Each new row is followed by what is left after taking away its nearest point in the smallest flat space through zero that holds the last named rows.
In the rows, 128 means zero.

k_638, 3 rows:
[[ 72 137  72 167 119  84  61  96]
 [141 103 154 130 102 131  96 105]
 [113 117 165  99 129 143  70 118]]
New rows:
[120  78 115  96  86 151 152 120] => [ 99  92  99  94 100 145 145 126]
[152 130 145  80 193 122 114  69] => [159 130 121 106 182 107 133  63]
[144 102 120 196 167 196 111  90] => [136 113 118 185 183 201 118 103]
[ 95 100 134 109 143  82  89 133] => [123  97 135 115 138  87 133 142]
[158  60 127 133 120 105 141 135] => [128  79 117 118 145 106 127 147]
[127 127 134 196  95 113 130 147] => [115 136 153 164 118 131 122 163]

k_545 (3 x 8):
[[140 125  96 123 102 116 102 158]
 [163 130 168 174 161  73 140 180]
 [135  91  73 105  92  61 118 213]]
New rows:
[126 126 123 138 154 103 109 122] => [120 125 117 130 149 111 108 114]
[157 120 136 132 100 135 143 136] => [151 118 138 128 102 139 149 128]
[130 129 125 131 128 126 122 122] => [128 127 126 130 129 123 126 123]
[186 124 196 120  83 131 138 111] => [174 111 177 100  71 126 141 116]
[144 115 138 127 113 132 128 145] => [138 116 141 124 116 140 132 134]

k_454:
[[203  70 140  84  91 117  77 148]
 [ 84  97 134 138 112 104  82  88]
 [146 121  91 127  76 108 121 114]]
New rows:
[124 107 124  79 154 144  94 129] => [117 130  99  92 143 142 118 123]
[ 73 127 136 141 111 124 134 149] => [104 121 136 128 105 127 134 164]
[132 146 136 125 136 125 180 127] => [130 121 143 119 124 114 150 116]
[196 132 145 144 148 109 169  60] => [181 124 154 147 153 106 157  52]

k_652 (3 x 8):
[[ 87 110 158  73 116 122 127 129]
 [107 138  90 161 154 156 130 120]
 [114 175 115 103 118 135 127 129]]
New rows:
[ 87 163 149  98 132 123  92 121] => [120 140 147 139 142 118  93 121]
[ 84 108 130 167 151 109 159 148] => [105 140 136 148 131  96 157 154]
[169  86 165  95  89 143 148 136] => [146 116 124 116 109 171 149 129]
[ 85 140 107 156 122 161  84 170] => [113 127 133 147 106 139  83 176]
[ 97 149 143 109 166 159 162  97] => [139 141 156 122 156 141 161 102]

k_598, 3 rows:
[[139 128 122  71 121 130 126 103]
 [107  88  57 162 107 117 129 136]
 [103 137 127 145 102 144 156 148]]
New rows:
[157 103  88 163 126  60 152 123] => [156 134 129 133 118  79 170 123]
[102 111  92 157 109 101 169 123] => [125 129 132 132 133 100 156 110]
[146 110 137 131 134  92 127 184] => [144 113 134 108 122  98 135 178]

k_883:
[[141 155  95 126 140 119 136 105]
 [114 108 168 153  86 181 134 122]
 [110 117 124 104 104  91 116 101]]
New rows:
[144 150 144  94  98  94 100 138] => [155 161 145 113 103 125 111 141]
[130 161  94 124  97 113 106 153] => [127 154 108 131  91 128 107 160]
[127 129 138 179 101 162 143  71] => [129 118 135 155 140 115 126 115]
[120 123 161 104 178 109 142 103] => [120 125 165 115 168 129 148  95]

k_609, 3 rows:
[[176 165 187 144 161 104 135 110]
 [148 116 110 134 154 103 138  68]
 [124 116 148 143 155 146 149  84]]
New rows:
[132 101  96  87 114 155 160 126] => [154 123 125  92 123 143 159 132]
[109  56  69 112  85 119 125 107] => [139  99 146 127 104 120 129 125]
[ 95 124 156 118 194 157 139 128] => [110 130 123 104 178 123 121 144]

k_294, 3 rows:
[[102 104 136 108 127 118 150 114]
 [179  88 106 143 140 149 144 129]
 [ 77 102 125 147 138 166 161 186]]
New rows:
[146  78 155 126 100 139  81 126] => [127  87 160 127  98 140  79 136]
[160 100 146 136 125 137 136 136] => [137 121 156 130 119 127 127 136]
[143 132 171 110  96 131 162 133] => [151 139 167 119  97 137 156 142]

k_574:
[[ 91 124 186 128 143 136 175 126]
 [135  93 135  99 110  92  95  95]
 [108  78 143 107  71 106 114  90]]
New rows:
[ 72 119 136 115 129 165 127 121] => [ 95 126 118 110 144 154 104 123]
[ 90 180 111  74 126  70 118 138] => [ 79 183 108  85 112  85 132 145]
[113 133 128 130  98 158 157 106] => [136 139 124 118 127 140 137 104]
[108  88 161 153 153 125 114 153] => [118  91 137 158 141 129 102 157]
[181 123 143 100 170 168 123 137] => [163 106 141 104 128 176 129 129]

k_812, 3 rows:
[[129  74 111 142 163 195 133 136]
 [156 153  76  87 170 132 141 144]
 [158 117 102 132 138 105  81 128]]
New rows:
[131 140 129 166  99 133 147 101] => [144 141 108 156 115 135 143 106]
[114 115 128 115 190 128 109 129] => [102 127 149 119 170 114 115 124]
[129 116  99  73 118 154 130 147] => [121 112 121  90  95 138 116 139]
[126  69 128 131 157 106 120 140] => [117  97 137 117 148  95 143 140]
[111 127  63 113 115 125 122 119] => [ 97 121  84 125 100 129 127 114]
[100 120 136 164 158 173 196 104] => [130 136 119 161 150 116 146 100]

k_440 (3 x 8):
[[166 129 149 225 127 152 120  85]
 [169 114 104 138  85 169 147 116]
 [149 150 117 190 158 141 141  97]]
New rows:
[131 125 164 132 113 120  90 147] => [140 142 128 128 129 131 116 142]
[159 152 157  94  98 113 149 115] => [156 161 159 109 116 107 149 109]
[165  92 130 173 118 118 146 175] => [149 102 123 154 137 105 149 184]
[ 87  97 122 123 155 103 116 173] => [117  94 108 149 138 130 128 156]

k_386, 3 rows:
[[129  95 127 214 112  81 163 124]
 [104 154 146 168 104 114 103  86]
 [153 133 140 139  87 137  93 147]]
New rows:
[120 110 118 118 118 114 126 159] => [106 122 122 120 120 113 120 141]
[118 104 161 137  95 125 111 143] => [105 105 154 118 120 127 126 135]
[136 145 128 196 117 160 125 140] => [128 148 120 160 145 171 135 139]
[136 143 141 135  66 108 129 127] => [126 138 130 108  99 112 151 125]
[154 132 105 130 119 154  93  87] => [156 115  96 135 133 145 118  95]
[ 91 158 141 125 126 137 108 135] => [104 136 133 134 130 129 128 154]

k_48 (3 x 8):
[[152 109 145 121 117 140 144 123]
 [155 155  88 134 173 179 142 171]
 [115 109  63  61 101 143 157 127]]
New rows:
[100 101 113 124 134 105 116 145] => [122  97 127 131 139 119 124 150]
[184 124 103 148 129 159 117 101] => [156 128  98 146 120 134 103  90]
[124 172 107 120 145 161 121  98] => [129 157 131 120 130 152 123  84]
[167 102 115 131 114  80  71  94] => [180 111  94 129 132 105  81 113]
[123 187 145 149 103 128  68 121] => [144 166 131 118  89 152  95 122]

k_498 (3 x 8):
[[171 109 106 164 126 166 129 134]
 [129  96  91  94 111 122 120  95]
 [119 139 127 184  98 157 116 166]]
New rows:
[ 83 102 141 168 109  75 117  93] => [119  97 143 179 132  89 128  92]
[160 134 136 112 196 123 135 127] => [123 130 115 125 146 129 113 139]
[140 107 126 150 126 132 147  85] => [119 122 140 152 121 123 145  96]
[128  75 151 120 135  60 131 118] => [134  78 149 154 124  81 127 138]
[118 104 105 117 101  96 146 130] => [133 116 122 135 119 104 154 143]
[126  66 120  98 133 145 135 182] => [118  78 135  98 140 138 138 189]

k_613:
[[120 157 127  89  91 152 134 144]
 [100 138 162 117 122 156 118 179]
 [153 128 146 107  92 155  90 190]]
New rows:
[193 145  81 137 124 130 122 133] => [142 154 107 143 147 141 138 145]
[186 120 158 123 161 111 130  78] => [159 139 176 104 149 134 133 106]
[147 163  99 177  74  92 130 123] => [119 164 122 184  89 101 131 143]

k_318:
[[143 115  80 132 146 137 136 134]
 [104 151 163 113 125 155 121 129]
 [105 130 107  82 100 156 106 129]]
New rows:
[144  90 126 126 156 138 128 139] => [134  94 144 117 141 135 120 136]
[126 147 118 137 187 127 122 129] => [119 140 123 119 153 109 107 122]
[153 174 128 122 117 132 163 138] => [154 168 121 116 106 124 158 136]
[155 161 148 100 137 142 136 196] => [164 147 137 102 123 117 133 192]
[126 114 156  91 113 122 119 196] => [139 110 144 108 132 120 130 199]
[131 159 113 123  60 123 118 117] => [141 166 114 149  97 136 137 123]

k_908 (3 x 8):
[[ 89  94 112 153 123 147 138 156]
 [122 136 190  76  81  92 130 178]
 [166 117 134 146 111 111 159 113]]
New rows:
[123 132  97 144 106 167 144 100] => [122 143 119 119  95 155 137 114]
[138  96  87 117  99 168 108  85] => [136 100 109  97  83 155 108 103]
[160 172  96  89 147 145 173 169] => [152 161  90 100 146 150 179 174]

k_717:
[[126 130 119 101 163 105  31 107]
 [ 97  59 145 152 161 134  43 121]
 [ 82 128 150 124 155  80  70 118]]
New rows:
[ 89 147 126 118 121 102 107 146] => [113 132 114 124 113 134 119 149]
[113 141 107 117 163  79 127 138] => [129 117 101 130 155 112 140 143]
[137 119 165 107 147 177 108 100] => [125 138 173 106 140 160 133 103]
[135 142 147 121 147 116  85 121] => [140 136 149 134 132 132 125 130]

k_344:
[[103 114 108 138 159  68 141 116]
 [119 151  66  79 167 127 135  71]
 [124 109 135  91 130 151  80 126]]
New rows:
[121  95 137 190 150 158 130 168] => [119 107 108 161 167 166 128 140]
[127 126 131 112 125 133  75 145] => [131 145 118 132 127 120 112 139]
[120 139 140 120 129 130 125 139] => [119 141 136 121 132 126 129 136]

k_174, 3 rows:
[[ 99 140 109 125 122 138 155 139]
 [112 155 123 135  56 101 173  61]
 [121  95 133 118 109 149 111 141]]
New rows:
[103  88 156 101 163  98 124 119] => [ 93  99 149 102 154  95 140 113]
[ 91 159 174 155  90 107 167 158] => [113 142 188 154 110 109 137 169]
[109  87 114 103 145 160 168 119] => [134  96 126 111 155 140 159  99]
[169 174 171 174 137 103 128 156] => [138 150 162 162 101 129 135 168]

k_281, 3 rows:
[[126  94 171 150 169 110 198 152]
 [146 134 166 192 167 142 146 164]
 [121 174 136 137 194 159 172 195]]
New rows:
[ 85 120 138 129 129 140 134 136] => [ 89 121 137 135 122 141 122 131]
[116 116 194  71 172 123 147 156] => [130 125 184  90 142 131  94 136]
[159 118 137 118 129 200 151 140] => [158 104 135 111 113 190 145 123]
[108  99 106 108 110 164 119 160] => [115  89 119 127 112 161 121 160]
[174 156 128 155 121 103 120 155] => [162 145 120 125 116  91 135 146]

k_930:
[[155  93 159 145 139 126 193 143]
 [173 137 145 123 145 107 132 105]
 [ 66 161 164 133 128 120 134  75]]
New rows:
[ 85 162 152 151 120  96 149 141] => [125 156 131 143 123  94 132 158]
[152 127 149 147 164 110  59 168] => [119 122 169 158 161 115  87 162]
[148 139 153 130 112 124 109 179] => [131 148 166 132 113 121 113 162]
[122 159 158 126 154 157  88  91] => [133 128 149 134 150 170 111 128]
[183 129  91 137 161 152 164 144] => [131 152  98 137 154 154 150 119]
[113  98 146 112 136 160  45 146] => [125  91 178 121 147 150  83 133]

k_238, 3 rows:
[[139 144 134  88 122 102 125 138]
 [ 83 100 123 138 164 134  82  83]
 [156 137 115 132 189 109  90  95]]
New rows:
[ 94 161 120 159 101  97 159 139] => [ 98 162 116 156 125  88 140 124]
[158 173  97 167 127 146 128 126] => [119 163 107 133 112 136 113 122]
[ 84 148 139 122  82 121  87 148] => [122 158 128 150 108 124  90 143]

k_364:
[[125 133 134 105 162 136 110 145]
 [138 151 101 112  92 155 143 135]
 [141 144  91  82 130 181  99 101]]
New rows:
[135 142 111 141  63 134 102 127] => [127 134 132 136 104 121  86 141]
[136 112 105 146 107 126 134 140] => [134 110 110 136 129 129 120 142]
[114 113 129 135 180 108 146 129] => [122 125 107 128 150 127 156 122]
